The rows are grouped in 4 ways, from coarse to fine. Each group lies inside one group of the grouping before and may be the whole of it. The rows also spread widely along 14 directions, which tell nothing about the answers.
In the rows, zero is written as 128.
Some rows, each with its group in each grouping after it:
[128 112 113 103 132 151 113 110 136 178 138 123 137 119 100 132 123 129
 121 114 108 143 158 136 148 123 171  78 128 139 132 121 124 112] => k_104 k_65 mup k_145
[145 116 130 147 118 121 160 112 105 136  93 138 132 109 124 126  83 191
 127 151 135 168 163 141 115 121 150  81 106 107 150 122 166  93] => k_546 k_528 rolu k_120
[100 128 120 125 158 143 118 152 106 100 131  94  75 153 139 165 150 143
 133 135 150 127 111 131 138 128 158 160 133  98 170 108  92 146] => k_546 k_528 rolu k_317
[141 123  69 125 122 144 120 139 100 176 106 119  94 108 122 121 111 128
 122  88 123 147 161 168 128  91 161 115 106 137 127 141 148 112] => k_104 k_65 mup k_842
[140  99 101 119 131 137 102 156  92 153 128 134 119 124  95 141  98 167
  95 113 112 151 114 155 166 124 211  58 128 122 170 153 131 116] => k_546 k_528 Rem k_348
[138  78 146 127 123 150 131 105 105 160 133 122 113 150 132  94  97 160
 109  97 104 130 172 121 141 120 159  93 134  97 143 115 123 147] => k_104 k_681 Duz k_420
[139 136 101  80 156 113 144 141 108 153 140 133 105 130  88 130 117 195
 118 123 188 132 112 126 142 120 163 113  89 101 170 119 128 106] => k_546 k_265 vud k_456
[130 160 106 147 104 112 127  97 101 151 134 136 178 130  93  91 108 156
 154 164 147 140 135 128 113 117 136 101 134 140 147 127 163  85] => k_104 k_65 Lak k_16
[110 124 150 144 161 131 102 136  93 152 117 110  68 128 154 148 131  90
 134 109 101 154 118 176 126 119 145 151 165 130 117 117  89 129] => k_104 k_937 vepeg k_467
[146 138 118 100 115 157 126  71 151 168 149 177 163  88 129  70 103 154
 169 124 115  96 178  99  96  61 114  90 119 109 110 127 112 108] => k_104 k_65 Vave k_970
[166 159  93 166  99 117 101 105  71 152 103 132 157 124 100  77  84 154
 119 135 141 171 110 174 131 118 167  94 147 136 164 146 165 111] => k_546 k_265 vud k_942
[170 196 126 111 108 123  87  78 112 199 110 130  97  86 131  56  52 180
 101 124 175 154 105 156 135 135 146  99 130 135 165 119 127 147] => k_104 k_937 vepeg k_289
[160 169 109 131  97 161 128  64 138 137 113 105 159 122 111 100 103 158
 133 154 152 152 170 129 118 126 164 105 120 117 174  96 145 140] => k_546 k_265 bifor k_332
[119  74 138 154 118 154 105 138  85 115 131 104 117 176 128 104 130 137
 129 120  99 113 149 139 136 119 177 125 148  94 161 131 129 155] => k_546 k_265 bifor k_231
[135 144 112 124 106 153  97 129 108 117 135 110  99 139 129 103 105 178
 123 135 146 113 121 129 134 114 179 116 127  97 198 127 118 167] => k_546 k_528 Rem k_348
[127 105 130  84 155 158 139  89 154 165 159 130 135 127 110 132 142 152
 114 116 130 147 155 102 146 124 145  97 127 105 142 101  93 131] => k_546 k_265 vud k_942
[126 122  92 147 119 151 110 120 116 165  99 115  84 101 185 108  75 159
  92 131 130 171 140 147 148 130 133  99 123 140 133 146 133 135] => k_104 k_937 vepeg k_289
[ 89 128 206 131 155  54 141 189  78 139 173 144  88 158 134 160 108 139
 176 188 162 116  66 161  82 118 122 150 123 127 146 127 128  66] => k_546 k_265 bifor k_332
[148 107 113 119 128 139  84 119  92 210 124 116  98 124 114  81 112 106
 104  61 109 144 139 178 149 113 166 116 142 140 120 136 127 139] => k_104 k_65 Lak k_16
[167 126 198 111 112 137 146  83 107 138 145 145 155 150 109 114  55 180
 161 150 130 107 158 113  93 116 193  66 116  91 171  69 126 128] => k_104 k_65 mup k_145
[ 92  98 137 120 134 119 195 108 114 123 161 100 140 187  78 137 175 164
 151 135 141 124 193  84 116 128 131 143 119  90 155  81 146 107] => k_104 k_681 Duz k_420
[ 99 122 117 101 107 107 143 135 121 177 147 109  99 137  89 106 131 184
 115 137 153 131 158 126 139 139 138 112 108 133 163 135 168 109] => k_104 k_937 vepeg k_289
[120 125 165 109 153 121 141 135 105 132 120 127  60 127 145 131 101 185
 140 133 148 112 138 123 107 121 133 141 115  79 154 102 104 128] => k_104 k_65 Vave k_970
[135 125 103 187 135 149 138  94  78  82  74 138 174 127 112 121 127 149
 163 145  88 144 169 127 108 101 156 104 156  91 129 114 134  94] => k_104 k_65 mup k_145
[159 151 117 108 135 165  65  93 113 157 138  79 108 160 136  84 125  86
 136  92 178 105 114 159 145 116 183 166 128 120 152  79  98 186] => k_546 k_528 Rem k_348
[112 137 130 143 135 119  75 124 119 174 132 116 115 123 162 101  87 117
 116 160 148 142  94 155 150 140 126 111 144 163 123 141 120 113] => k_104 k_681 Duz k_420
[ 85  77  97 139 155 112 144 176 112 140  98 117  76 115 161 150 134 155
 119 142 147 149 147 151 138 120 109 135  92 127 111 158 157  78] => k_546 k_528 rolu k_317
[129 171  82 155 108 171  97 115 135  97 114  98 138 122 133 152 127 118
 147 171 117 151 142 148 125 109 174 117 145 138 173 125 119 134] => k_546 k_265 vud k_456
[171 149 136 140 112 164 135  44 110 142 108 129 136 124 128  65 103 151
 142  93 113 137 189 119 100  93 142 124 148  79 146  84 109 163] => k_104 k_681 Duz k_420
[114 105 195 147 116 135 104  75 128 177 134 120 123 129 125  76 127 121
 119 123  69 146 171 140 127 136 119 111 189 120 125 120 112 140] => k_104 k_681 Duz k_420
[158 153  95 107 100 149 134 147 107 166 166 132 107 131 145 165  53 128
 149 118 143 141 127 154  99  76 198  87  89 151 166 112 130 123] => k_104 k_65 mup k_145
[135 114 139 118 141 166 110 107 133 145 155 117 122 146 182 122  99 104
 151 135 150 116 132 129 115 100 147 132 114 119 126  96  95 147] => k_546 k_265 bifor k_231
[123  98 146 158 157  98 106 140  74 156  54  99  81 121 121 108 111 145
 110 130 130 153 138 186 148 161 144 131 135 119 116 132 160  93] => k_104 k_65 Vave k_970

New rows, each followed by its group in each grouping:
[ 93 159 126  93 138 134 133 147 143 134 166 115 103 125  94 201 127 171
 126 173 134 144 114 112 138 144 177  90 130 133 192 112  98 106] => k_104 k_65 mup k_842
[125 159  92 113 159 142 126  76 138 141  97  95 122 117 115 103 133 181
 105 143 187 144 144  99 163 159 124 131 119 105 149  93 116 128] => k_104 k_681 Duz k_420
[ 75 149  87 125 153 135 126 123 128 108 160 142 132 123 124 123 191 147
 156 147 142 120 115  91 123  95  86 161 153 105 139 138  85 109] => k_546 k_528 rolu k_317
[ 79  56 177 115 165 117 124 152 127 179 159 120 105 149 130 151 159  77
 157 123  93 114 160 152 123 117 124 135 137 140  80 122 118  83] => k_104 k_65 Vave k_970
[112 141  76 132 123 170 109 110 146 111 128 120 136 113 151 126 125 162
 128 160 142 135 138 105 144 113 138 107 126 119 158 135 111 134] => k_546 k_528 rolu k_317
[147 150 117 161 103 138  87 116  65 116 105 108 114 152 121  73  87 177
 124 133 141 116 114 138 133 131 179 121 150  99 189 124 134 160] => k_104 k_65 Lak k_16
[100 154 124 138 153 106 147 101  92 128 163 125 162 166 107 126 145 137
 164 162 169 137 105 104 119 130 122 143 147 123 136  89 115  95] => k_104 k_937 vepeg k_289
[124 146  83 142 105 143 123 143 103 131 122 115  95 123 119 130 125 134
 141 115 107 131 160 153 114  85 159 128 130 124 160 144 135 126] => k_104 k_681 Duz k_420
[140 119 127 126 150 137  61 126  92 160 103 139 109 106 119  88  87 165
  98 118 113 125  96 148 168 137 172  79 159 113 143 151  99 130] => k_104 k_65 Vave k_970
[119  32 207 133 126 126 145 102 103 178 174 119 158 199 118  99 122  98
 150 110  88 113 188 129 120 120 153 102 142 117 104  93 143 117] => k_104 k_681 Duz k_420
[120 116 102 131 141 132 108 122  87 149 135 125 133 145  97 100 143 132
 136 106 119 121 132 132 140 111 150 128 151 114 134 130 120 117] => k_104 k_65 Vave k_970
[120 171 139  94 152 123 117  85 139 159 164 130 125 129 133  76 141 142
 156 143 199 104 108 107 110 111  90 172 121 108 134  97  95 130] => k_546 k_265 bifor k_332
[105 109 103 161 111 150 133 159 113 110 122 105 102 135 158 179 110 139
 129 157 108 165 149 151 125 114 164 107 124 134 162 139 140 118] => k_546 k_528 rolu k_317
[182 179 115 151  99 178  79  77 109 156  93 126  61  77 214  65  36 168
  94 103 138 173 117 159 117 101 141 121 144 103 172 126  91 203] => k_546 k_528 Rem k_348
[108 128 141 151 130 131  60 136 107 147 141 139 118 118 148 100 105 135
 115 155 106 138  77 152 146 129 142 100 178 135 147 168  98 129] => k_546 k_265 bifor k_231
[125 167 107 132 138 105 138 115 108 173 120 108 125 121 119 142 107 123
 142 153 176 171 124 159 115 132 132 132 111 160 127 103 154  77] => k_104 k_65 mup k_842
[160 105  96 156 105 160 124  81 100 143  97 117 159 145 169  59  65 149
 141 135 156 121 174 127 127 107 152  99  97 121 119 109 168 132] => k_104 k_937 vepeg k_289
[118 126 104 140 152 144 119 154 114 126 116 123  62 109 218 149  81 148
 127 147 164 146 104 144 122 103 124 139  98 119 134 130 104 127] => k_546 k_528 Rem k_348
[136 119 136  99 156 139 141  97 118 181 149 116 125 140 109 147 120 120
 126 105 135 156 145 135 140 131 170 104 127 127 128  81 107 121] => k_104 k_937 vepeg k_289
[128 135  99 113  79 135  78 101 143 191 150 115 179 124  54  64 137 139
 114 145 123 127 151 147 158 133 169  74 139 163 163 164 175 115] => k_546 k_265 bifor k_332
[127 173 103 153 105 164 108 106 110 101 124  92  93 140 159 110 113 164
 123 150 149 144 122 123 120 125 145 154 147 100 199 115 105 181] => k_546 k_265 bifor k_332
[145 168 104 111 109 140 150  71 130 122 141 142 168 125 115  83  98 217
 143 165 192 124 141  77 117 113 131 102 102  92 181 101 136 127] => k_546 k_528 rolu k_317
[158 122 169 109 138 148  93  76 115 177 130 125 112 132 170  62  49 172
 107 126 168 121 114 116 143 145 146  97 125 107 143  89 101 165] => k_104 k_65 mup k_145
[126 143 153  91  98 140  85 115 167 179 148  98  96 119 138  98 102 136
 129 155 161 108 143 151 131 130 154 117 105 146 165 119 140 147] => k_546 k_528 Rem k_348
[ 94 142  68 124 111 143 111 142 101 147 171 133 103 133 111 108 149 160
 118 106 110 131 119 114 141  97 139 122 158 123 168 163 105 141] => k_104 k_937 vepeg k_289
[155 139  24 156 139 172  74 129  82 156 116 146 129 104 192 111  52 126
 100 107 135 166  75 149 166  93 169  76 134 152 120 159  98 132] => k_104 k_937 vepeg k_289
[133 118 100  86 131 142 109 135 149 172 135 132 120 101 108 123 121 141
 132 124 141 115 152 146 140  98 167  91  91 134 138 140 139 104] => k_546 k_528 Rem k_348
[ 95  99 124 145 109 142 139 139 133 126 147 124 108 132 177 134 103 170
 130 172 127 142 149 115 120 114 122 106 115 121 153 142 138 119] => k_546 k_528 Rem k_348
[ 78 118 131 127 138 134 129 119 136 127 133 126 114 116  89 122 192 167
 126 139  94 137 160 112 132 127 113 133 166  95 155 146 109 116] => k_546 k_265 bifor k_231
[116 109  66 157 141 122 137 169  82 122 107  85 110 165 145 145 138  95
 157 136 174 132 142 174 118 102 148 173  81 139 120 125 175  93] => k_546 k_265 bifor k_332
[149 131 126 120 114 157  79 126  98 169 130  97  63 138 136  99  94 129
  99  78 112 130 130 164 147 117 188 121 148 118 173 125 101 185] => k_104 k_681 Duz k_420
[112 119 166 139 151 132 104 137 122 144 123 104  73 130 172 151 112 110
 127 149 125 156 116 169 125 135 139 139 144 130 139 116 100 131] => k_546 k_265 vud k_942
[125 144 102 109 106 166 109 110 143 146 164 147 103 107 176  84  89 188
 119 139 150 119 123  94 122  92 117 110 120 105 170 145  94 163] => k_546 k_265 bifor k_231
[104  97  37 117 114 191  87 127 147 145 174 130 168 141 154 104 123 133
 127 136 124  97 139  84 165  92 151  80 118 145 130 159 113 133] => k_104 k_65 Lak k_16
[111 113  92 150 151 108 133 148  77 135  98  91 117 158 120 138 123 138
 129 148 171 146 126 154 149 149 158 132 108 137 131 116 166  89] => k_104 k_937 vepeg k_289
[136 153 169 106 160 119  85  64 135 189 144 145 137 105 122  60 125 137
 123 130 154 139  94 132 138 135 102 126 167 118 121 112  81 128] => k_546 k_265 vud k_942
[ 92 114 102 123 113 135 120 168 163 132 134 112 124 117 155 172 108 133
 151 203 150 121 148 145 130 114 149  91  78 169 140 151 166  78] => k_546 k_528 rolu k_317
[115 160  66 151 138 164  90 116 117 131 141 130 137 118 174 139 102 112
 133 152 132 154  91 127 143 107 143 106 154 152 131 133  85 126] => k_104 k_937 vepeg k_289
[118 125 122 148 120 143 170  96  92 104 102 116 119 135  69 128 163 192
 133 113  82 153 201 108 113 122 151 126 162  65 177 108 131 128] => k_104 k_65 Vave k_970
[122 133  90 174 103 136 139 134  94 105 152 132 163 156 176 133  84 131
 174 181 157 138 118 129  94  83 141 117 109 137 144 125 152 101] => k_546 k_528 Rem k_348
[134 153  88  82  97 151 126 131 148 181 175 132  92 114 168 121  55 180
 119 143 178 124 125 111 129 102 152  83  76 149 170 129 127 141] => k_104 k_937 vepeg k_289
[161 122 114 133 107 153 146 143  90 112 161 113 132 184 155 160  57 144
 153 150 162 131 123 136 106  96 211  98  89 118 187  92 138 141] => k_546 k_265 vud k_942
[145 128 178 128 131 173  93  89 118 138 130  98 100 145 153 135  70 158
  98 138 113 150 123 122 149 164 196  86 162 103 186  80  75 185] => k_104 k_65 Lak k_16
[ 82  99 111 135 136 135 108 118 134 157 131 128 142 116 108 106 170 124
 134 134  90 129 165 125 141 119 112 113 154 137 105 152 130  91] => k_104 k_65 mup k_145
[133  93  97 175 144 135 138 101  70 140 128 144 177 144 134 116 108 144
 113 121 116 192 118 128 144 120 145  87 157 115 122 127 127 100] => k_546 k_528 Rem k_348
[120 142 111 135 140 114  73 154  91 179  98 125  75  93 117 113 112 131
 107 113 117 150 101 188 146 127 152 116 150 148 132 163 126 104] => k_104 k_65 mup k_842
[122 109 125 131 109 133 116 129 126 185 125 133 113 105 144 115  90 131
 131 136 107 143 161 158 117 106 137  89 118 154 117 148 155  95] => k_104 k_65 mup k_842
[149 134 179 123 119 137 154  90 119 142 152 138 164 142 111 164  65 158
 148 169 113 155 147 123 110 133 197  49 133 122 165  77 121 109] => k_104 k_937 vepeg k_289
[167 119 165 109 141 114 148 104  81 185 117 132  87 132 139  96  59 172
 123  93 165 144 138 148 108 121 151 116 100  98 136  85 133 128] => k_104 k_65 mup k_145
[126  94 100 145 127 163 117 113  83 137 140  94 125 178 132 116 113 144
 107 106 124 145 140 115 157 137 173 117 148 108 158 107 119 159] => k_104 k_65 Vave k_970
[125 157  99 143 133 119 118 134  98 130 107 113 133 127 106 149 117 125
 154 159 143 141 128 161 126 121 174 112 123 144 142 119 146  86] => k_104 k_937 vepeg k_289
[114 105 106 173 125 140 128 129  79 110 142 163 173 139 130 133 101 151
 152 154  80 138 128 114 119  94 151  76 164 115 134 149 120  89] => k_104 k_65 Vave k_970
[133 113 113 125 146 116 154 137  79 136 101 104 100 152 105 129 118 169
 134 115 164 130 154 138 125 127 164 136  95  96 149  99 153 108] => k_104 k_65 Lak k_16
[161 130 111 147 132 172 111  99 125 117 100 126 147 113 172 138  72 126
 150 154 134 141 146 145 120  99 179  89 109 120 134 103 120 123] => k_546 k_528 Rem k_348
[164 155 142 154 157 166 106  49 122 127  62 108 117 105 204  87  72 133
 143 145 166 140 150 132 112 129 120 145 126  96 109  66  97 149] => k_104 k_65 Lak k_16
[109  67 132 138 168  96 134 170  80 107  99 151 151 136  66 141 154 160
 157 148 110 103 140 148 136 113 175  91 117  94 123 151 156  47] => k_546 k_528 Rem k_348
[146 141 146 104 130 134 133 140 126 144  96 101  58 111 118 153 115 139
 145 121 141 128 170 179 100 107 178 141  91 107 162 104 137 128] => k_546 k_265 bifor k_231
[114 167 103 102 145 133 137 155 124 144 177 130  79 127 160 182  96 137
 143 138 160 138  94 125 112  93 145 126 109 135 161 114  81 118] => k_104 k_681 Duz k_420
[115 140 146 170 102 121 105 102  62 126 165 149 153 163 116  59 121 147
 162 131  98 112 111 115  98  94 123 136 197 100 154 134 110 136] => k_104 k_65 Vave k_970
[102 110  79 105 114 164 139 132 115 160 169  82  63 168 142 115 150 144
 109  78 143 129 163 111 142 111 143 161 117 113 165 114 117 179] => k_104 k_937 vepeg k_289
[125 102  79 130 147 131 138 149  81 150 134 133 108 136 122 126 132 146
 119  90 134 152 128 144 133  95 148 129 119 108 136 143 127 112] => k_546 k_265 bifor k_231
[ 87 118  99  78 121 149 149 124 176 179 185  94 104 138 110 159 151 151
 106 134 142 143 172  96 154 136 139 107 106 145 162 117 123 126] => k_104 k_681 Duz k_420
[ 77 131 140 120 114  91 119 124 112 186 164 105 124 149  57  91 187 124
 139 129 124 128 146 142 126 136 113 152 161 148 140 136 157  96] => k_104 k_65 mup k_842
[148 122  77 160 129 170 125 126  84 101 100 114 128 136 131 158 108 146
 120 116 109 170 140 146 139 108 198  97 138 105 167 120 120 137] => k_546 k_528 rolu k_317
[124  67 152 152 116 127 154 128 107 150 123 136 119 138 159 112  91 157
 129 142 109 153 172 144 111 111 128  97 114 114 127 136 161 104] => k_546 k_265 vud k_942
[ 71  91 125 112 136 109 148 133 143 174 154  82 113 161 109 134 164 132
 119 152 157 139 168 120 152 157 112 138 109 149 126 117 161  92] => k_104 k_681 Duz k_420
[134 159 100 186 127 147 150 139  77  66  78  84  82 147 170 190  72 171
 126 170 145 177 132 143 117 137 183 127 122 103 194  94 127 138] => k_104 k_681 Duz k_420
[133 108  98 137 122 138 143  99 102 170 106 103 128 130  99 120 113 175
  84 111 124 189 168 131 157 157 161  88 132 122 152 117 155 118] => k_104 k_65 Lak k_16
[137 107  78 163 113 183  90 123  98 101 126 120 139 145 180 112  76 160
 113 145 126 135 115 117 154 112 182  83 134 110 169 139 112 161] => k_546 k_528 Rem k_348
[121 165  82 124 142 131 132  95 129 148  94  79 126 125  99 125 156 121
 149 141 180 141 170 143 129 134 130 165 108 134 128  89 154 101] => k_104 k_65 Vave k_970
[108  82 110 154 130 135 163 154 108 130 163  89 123 190 218 179  67 120
 140 183 194 161 122 129 122 130 146 124  70 154 133  95 160 108] => k_546 k_528 Rem k_348
[140 172  92  70 149 130  81 143 134 186 167 145 102  95 128 128  99 131
 129 117 184 121  68 151 143  95 158 109 104 150 147 137  92 118] => k_546 k_528 rolu k_317
[178 117  84  99 122 160 116  96 115 161 148 142 203 144  97 113  61 151
 142 134 156 110 141 112 148 105 216  39  88 132 142 103 144 104] => k_104 k_65 Vave k_970
[123 105  76 104 143 167 175 154 109 118 109 114  70 120  96 189 150 175
 122  81  94 144 199 123 124  93 188 114 102  79 169 115 117 125] => k_104 k_65 mup k_842
[ 94 114 106  77 186 119 151 178 119 140 128 121  18 112 122 169 156 208
  88 104 162 146 113 121 153 133 128 146 103  78 171 136  87 124] => k_546 k_265 vud k_942
[153 133 119 109 120 178  95  89 137 152  91 103  90 101 126 106  83 193
  82 119 120 142 163 123 163 151 183  79 133  99 180 113 108 172] => k_104 k_65 Vave k_970
[121 132  74 111 139 154  82 157  99 144 190 152 121 137 147 126 111 131
 127 108 137 118  61 125 149  79 163 105 141 130 156 156  74 140] => k_546 k_528 rolu k_317
[ 92  57 117 106 161 139 161 188 106 121 144 115  88 162 122 204 132 155
 130 127 110 120 157 122 146 121 192  92  96 109 146 122 124 100] => k_104 k_937 vepeg k_289
[113 139 136 136 123 140 128  92 123 149 163 116 141 143 134 127 128 133
 128 144 136 168 125 120 127 129 129 124 157 129 154 104 109 134] => k_546 k_528 rolu k_317
[141 147 109 147 123 161  93  93 112 123 151 116 185 159 126 126 100 102
 153 155 127 124 118 125 137 113 186  90 153 140 148 101 105 128] => k_104 k_681 Duz k_420
[111 126  93 141 102 147 128 147 111 126 159 135 127 143 155 133 108 122
 175 146 115 104 149 131  99  69 152 114 115 139 138 140 134 114] => k_104 k_937 vepeg k_289
[161 110 119 161 101 157  71 107  94 126 103 130 155 142 157  57  48 153
 133 148 124  93 133 139 142 109 184  70 129 118 146 140 142 143] => k_104 k_681 Duz k_420
[124  87 142 112 160 151 117 118 139 162 123 101 107 133 158 143 125 102
 127 121 141 140 154 151 143 128 150 125 109 128 109  98 116 124] => k_546 k_528 rolu k_317
[142 167  59 146 130 162 111  61 120 177  87 108 106  85 162  76 110 147
  90  97 151 195 150 134 143 126 100 139 142 129 122 118 119 147] => k_104 k_65 mup k_145
[ 94 143 112 140 120 132 101 123 133 134 167 115 163 154 157 119 114 104
 180 197 164  99 117 117 116 112 119 131 124 161 123 120 134  96] => k_104 k_65 Vave k_970
[119 149 150 107 106 145 108  90 152 165 182 169 140  95 123  87 129 147
 153 134  98 120 139 114 101  78 115 101 160 116 146 141  90 129] => k_546 k_528 Rem k_348
[144 170  92 143 108 165 128  84  99 116 163 130 169 157 130 120 102 133
 161 138 135 133 128 105 111  92 172 109 148 118 167  90 103 145] => k_104 k_937 vepeg k_289
[133 146 134 141 145  97 101 143  76 162 115 136 121 119 100 125 112 110
 154 128 128 137 104 184 114 110 159 122 142 142 122 132 133  78] => k_104 k_65 Lak k_16
[124 101 151 125 159 138  87  91 131 174 109  98 125 135 136  92 122 110
 111 129 137 129 143 144 166 156 140 117 140 132 107 105 117 126] => k_104 k_681 Duz k_420
[137 136  69 134 148 185 136 104 128 103 140 133 140 133 199 135 100 133
 159 141 167 126 133  97 110  74 134 134  98 100 129 100  89 138] => k_546 k_265 bifor k_231
